The first 5 rows are patterns. Each new row is the sum of 2 different patterns, raised or lowered, with some noise. Before adding, each is slid sideways (what falls off one end comes back at the other) and multiplied by a number that may be negative. Names go in the order of the patterns.
In the rows, zero is written as 128.
Known rows, each followed by the names of its patterns:
[ 99 129 159 107  96 113 116 158 109 146 149 144 146 120 117 130 128 146
 141 110 107 102 108 154 152 145 138  94 147 145 158 137 142 159]  Z
[135 116 125 126 102 153 127 157 123 131 104 139 104 155  97 115 155 107
 106 115 160 143 131 126 158 139 128 150 110 140 118 102 130 146]  S
[106 124 123 151 111  98 127 136 159  93 136 105 141 121 149 123 105 128
 117 161 123 156 112 123 147 103 163  98 112 102 109 152 144 112]  Q
[142 147 140 128 141 135 127 101 112 118 119 161 150 100 125 160 101 158
 122 145 135 111  96 110 121 144 129 135 122 105 148 103 157 152]  J
[127 146 157 138 126 119 155 104 158 109 147 127 160 162 155 131 149 146
 154  96 158 102 153 163 155 153 134 112 127 158 119 154 153 155]  P

New rows. What belongs after each?
[100 102  74 108 125  69  66  81  65 138  79 134 109 111  92  96  68 117
  72  98 126  65  60  65 102 126 117 107 125  75 111 125 105 111]  Z S
[138 165 173 164 122 185 124 181 127 147 189 166 157 154 170 169 158 163
 194 154 176 155 133 157 140 136 161 163 158 153 174 168 149 182]  S J
[139 123 143 113 109 108 100 139 131 139 155 125  98 138 122 153 148 159
 124 138 106 143 132 147 103 137 103 148 165 124 127 145 163  87]  S J
[173 162 152 133 129 123 141 153 129 164  99 102 108 106 142 149 134 135
 115 168 157 163 147 116 136 139 138 127 145  90 131 114 147 137]  Z J
[137  84 146  89  94  76 103  96 136  82  97 116  81 106 116 157 138  90
  88 119 110 136 111  81  94  93  76  84 146 112  75 122 134 100]  Z S
[163  92 107 118 126 167 157 100  97 116 120 173 104  92 110 132 147  79
 156 109 124 136 168 135 118 112 132 148 112 146 104 132 154 107]  Z Q
[137  85 126  88 108 106  82 159 107 123  87 117  89 111  84  91 102 111
 124 116 102 121 110  86 116  97  97 131 112 122 122 121  87  95]  Q P
[108  78  70  70  83  69  82 100 113 115  51  99  56 102 103  80  56  43
  65  80  55  99  71 101  82 137  83  71  50  85  75  92  84  57]  Z P
[116 122 105 155 150 164 118 149 107 133 107 161 108 114 154 128 133 114
 182 132 156 128 165 128 119 139 127 137 122 106 164 134 165 116]  S P
[158 127 103 144  87 136 109 164 116 111 104 150 124 136 129  95 179 100
 115  92 134 124 136 116 147 123 168 129 145 124  94  86 115 147]  S P
[108 182 117 173 132 134 109 141 152 170 140 159 144 133 138 136 147 176
 174 172 164 141 138 144 154 109 140 145 146 169 168 130 141 167]  J P
[107 121 134  80 101 100  88 100  75 133 111 137 115 129 131 119 100 101
  92  97  99 121 119 129  57 110 135 104 125 122 102 140 103  55]  S J
[146  80 118  82 113 118 143 124 105  94  85 127 101 157  86  96 108  85
 132  66 118  90  75 147 145 108  99  88 119 118  84  74 100 122]  Z Q
[178 130 125 137 101 128 132 125 143 145 182 126 157 126 113 127 141 128
 174 129 107 143 114 119 124 139 127 124 155 158 159 130 144 108]  J P
[154 112  98 125 114 137 117 142 149 128  99 171 119 156 120 122 115 122
 110 127  95 140 104 183  98 164  97 102 123 113 135 131 141  89]  Q P
[155 186 168 132 154 106 169 166 183 141 129 153 119 212 150 212 136 154
 151 141 167 152 110 117 163 159 150 127 166 168 155 176 168 135]  S Q
[ 68  86 104  73 123 108  88 144 125 149 104 101 119  99  71  74  80 122
 112 101  97 125  81 156 118 116 115  71  89 114 108 127 104  80]  Z P
[ 96 187  86  98  95 138 165 148 114 133 137 126 169 101 112 121 116 160
 112 143 101 139 122 129 145 109 154 116 163 106 167  97 148 124]  S Q
[149 141  94  98 116 124 139 140 116 139 121 133 127 119 150 126 157  95
 127 126 113 118 111 121 119 114 114 145 135 119 134  92 142 132]  Z Q
[ 50 125  89  89 114 148 101 103  80  97 104  57  69  62  92 123 106  86
  63  81 110 135 109  95  71  79 102  63 136  63  89  62 101  79]  Z Q
[167 137 151 133 153 143 138 134 115 171 105 170 133 152 125 161 173 164
 140 171 137 160  88 166 111 173 160 175 142 159 128 117 176 141]  S P
[146 205 133 147 170 154 125 131 155 154 140 150 138 161 179 143 124 143
 142 134 180 127 153 116 129 144 178 136 178  84 147 185 152 130]  Z S
[154 134 115 139 176 127 126  92 136 107 110 107 108 139 157 138 137 120
  98 134 168 158 130 122  89 118 110 159 123 134 112 125 107  99]  Z J
[ 93  99 101  99  28 123  34 123 129 115 115  91  62  87 112  68  82  89
  96  69 120 122  67  73  93  84  77 103  72 102  64  86  97  98]  J P
[ 83 135 123 133  97  95  63  96 125 105  63 173  63 147  80  80 109 125
 128 140 105  91 119  99 116  76 140  76  70  94 101 116  92 129]  J P
[ 92 115 148 124 103 127  88 114  85 143 122 107 126 132 132 108 149  97
 125  97 118  90 115 114 104 104 127  85 169  94 155 106  85  81]  J P
[184 178 146 138 134 129 169 129 131 155 138 157  89 136 146 179 151 173
 110 139 158 162 184 153 200 104 140 190 102 153 103 119 146 111]  Z Q
[147 135 176 132 141 137 134 145 177 119 133 116 127  99  93 151 126 138
 174 137 146 177  84 180 115 133 128 104 114 130 127 150 120 131]  Z J
[113 130 108 110 155 116 131 167 125 164  96 121 116 117 110 132  96 128
 131 163  99 134 135  96 126 100 133 131 139 123 141 117  86 112]  Q P
[126 151 122 187 167 155 165 120 137 112 175 106 154 137 168 181 133 103
  95 190 110 175 137 159 106 149 175 137 135  86 157  77 171 115]  Q P
[110 103 144 149 136 122  95 105 124 145  98 166  97 132  94 126 119 169
 114 118 133 109 101 118 166 122 143 101 129 121 109 131 108 124]  S J
[159 113 155 118  95 138 140 166 121  94 124 157  83 144 124 125 150 105
 112 135 122 127 125 143 129 113 167  91 154 126 147 144 159 122]  S J
[127 106 110 138 108 128 107 115 101 115 155 132  88 101 153  72 153  92
 135 115 118 109 116 106 135 125 131  83 114 105 107 155 146 136]  J P
[153 153 129 126 121 129 129 149 136 139 130 135 158 131 149 123 133 164
  95 134 104 166 162 149 145 152 126 129 162 113 153 138 131 131]  S P
[122  85 104 113 128 100  96 113 107 149 101 162  94 143  90 132  81 115
  80 112 125  96  87 142 119 155 104  93 120 111 119 150 113 107]  S P
[150 155 154 106 136 149 160 141 119 141 171 115 165 121 127 136 129 148
 156 146 139 173 147 144 114 139 129 123 164 144 153 111 170 118]  Z P
[113  93 132 117 102 140 116 154 140 146 111  92 130 134 114 142 106 109
 122 138 135 139 112 152 105 137 107 130 121 112 157 102 113  88]  Q J
[198 175 158 152 178 170 174 159 153 141 145 182 169 190 149 166 132 201
 162 148 190 191 167 140 161 161 156 126 163 142 156 159 157 164]  S P
[115 115 107 112  94  82 103 100 128 102  83  77 127 117 110 103 108  97
 102  98 148  79  79  67 102  99 109  84 102 136  92  72  81 130]  Z S
[141  92 119  87 131 107 112 152 117 131  94 108 112 132 109 153  76 161
 106  74 124 120 120  86  91 107 118 108 117 123 102 108  88 144]  S J
[ 67  93  88 133 105 116 100  87  86 116 134 124 127  95  84 131  67 159
  57  85 106  74 111 112 118 100 106  99 149 100  79 122  99 143]  S Q
[123  84 136 100 151 129 117 135 128 132  94 144  98 144 129 151 115 115
 138 119 141 109 155  94 136 121 114 143 121 130 117 108 150 142]  Q P
[161 119  81 145 168 146 126 105 140  90 137 115 143 130 138 105 140  93
 143 112 131 172 123  89 101 147 136 155 114 145 118 124 140  88]  Z S
[133 170 132 157 201 128 167 133 213 168 170 143 170 159 165 171 138 160
 182 123 190 166 149 137 148 162 156 192 143 201 145 152 126 178]  S P
[ 95  35  98  87  71  31  42  49  91  56 103  97  74  98  52  52  63  77
  83  72  54  58  57  42 117  80 103  75  46  75  72  88  84  77]  Z P
[157 179 200 177 173 159 174 167 175 175 199 178 205 202 188 180 191 183
 171 137 183 145 211 210 168 185 197 140 189 187 176 193 175 167]  J P
[ 65 109 112  80 124  85 100 117 145 107 119  65 122 103  89  97  70 114
  97 113 109  79 109  99 141 137 136  96  70  81 105 146  93  94]  Z Q
[107 135 118 123 107 133 170 143 146 112 103  89 165 135  84 173  76 157
 125 142 158 138 132 148 134 131 127 116 163 133 151  97  83 145]  Q J
[115 102 108 137 134 104 101  98 101 113 128 120 116 109 108 141 103 134
  92 107 152  63 106  75 157 147 131 124 140 105 105 149  82 138]  S P
[ 94 116 157 101  91  90 117 107  95 154  98  95 110 142 123 140  86 144
  85 121 112  84 135 137 123  95  93 104 129 111 126 130  81 111]  Z S
[149 165 128 133 166  92 173 153 148 134  95 135 113 145 137 141 124 134
 131 151 121 133 158 123 163 149 118 165 112 157 125 140 140 106]  Q J
[ 90 118  83 150 131 129 126  91  84 142 129 134 114  95 111 147  98 124
  65 133 124 118  88 110 116 128 134 111 141  94 118 103 116 125]  S Q
[ 72  91  89  89 116  83  48 100 102  73 128  94  93  99  84  53  56  60
 114  56 110  55  71  96  80 134 124  93 114 104  99  61 109  54]  J P
[118 164 155 137  88 151 105 166 144 128 147 140 139 100 157 103 159 143
 165 124 125 150 128 152 116 172  96 149 128 125 154 130 144 129]  Q P
[172 160 117 106 126 161 115 111 159 102 164 119 146 178 162 136 139 145
 146 140 173 133 129 129 128 125 156 119 158 116 163 151 117 178]  S J
[ 89 133 133 111 134  69 122  79 101 114 108 132  73 128 120 110 142  88
 117 117 129  94 120  74 142 109 100 124  69 118  93 151 110 116]  S Q
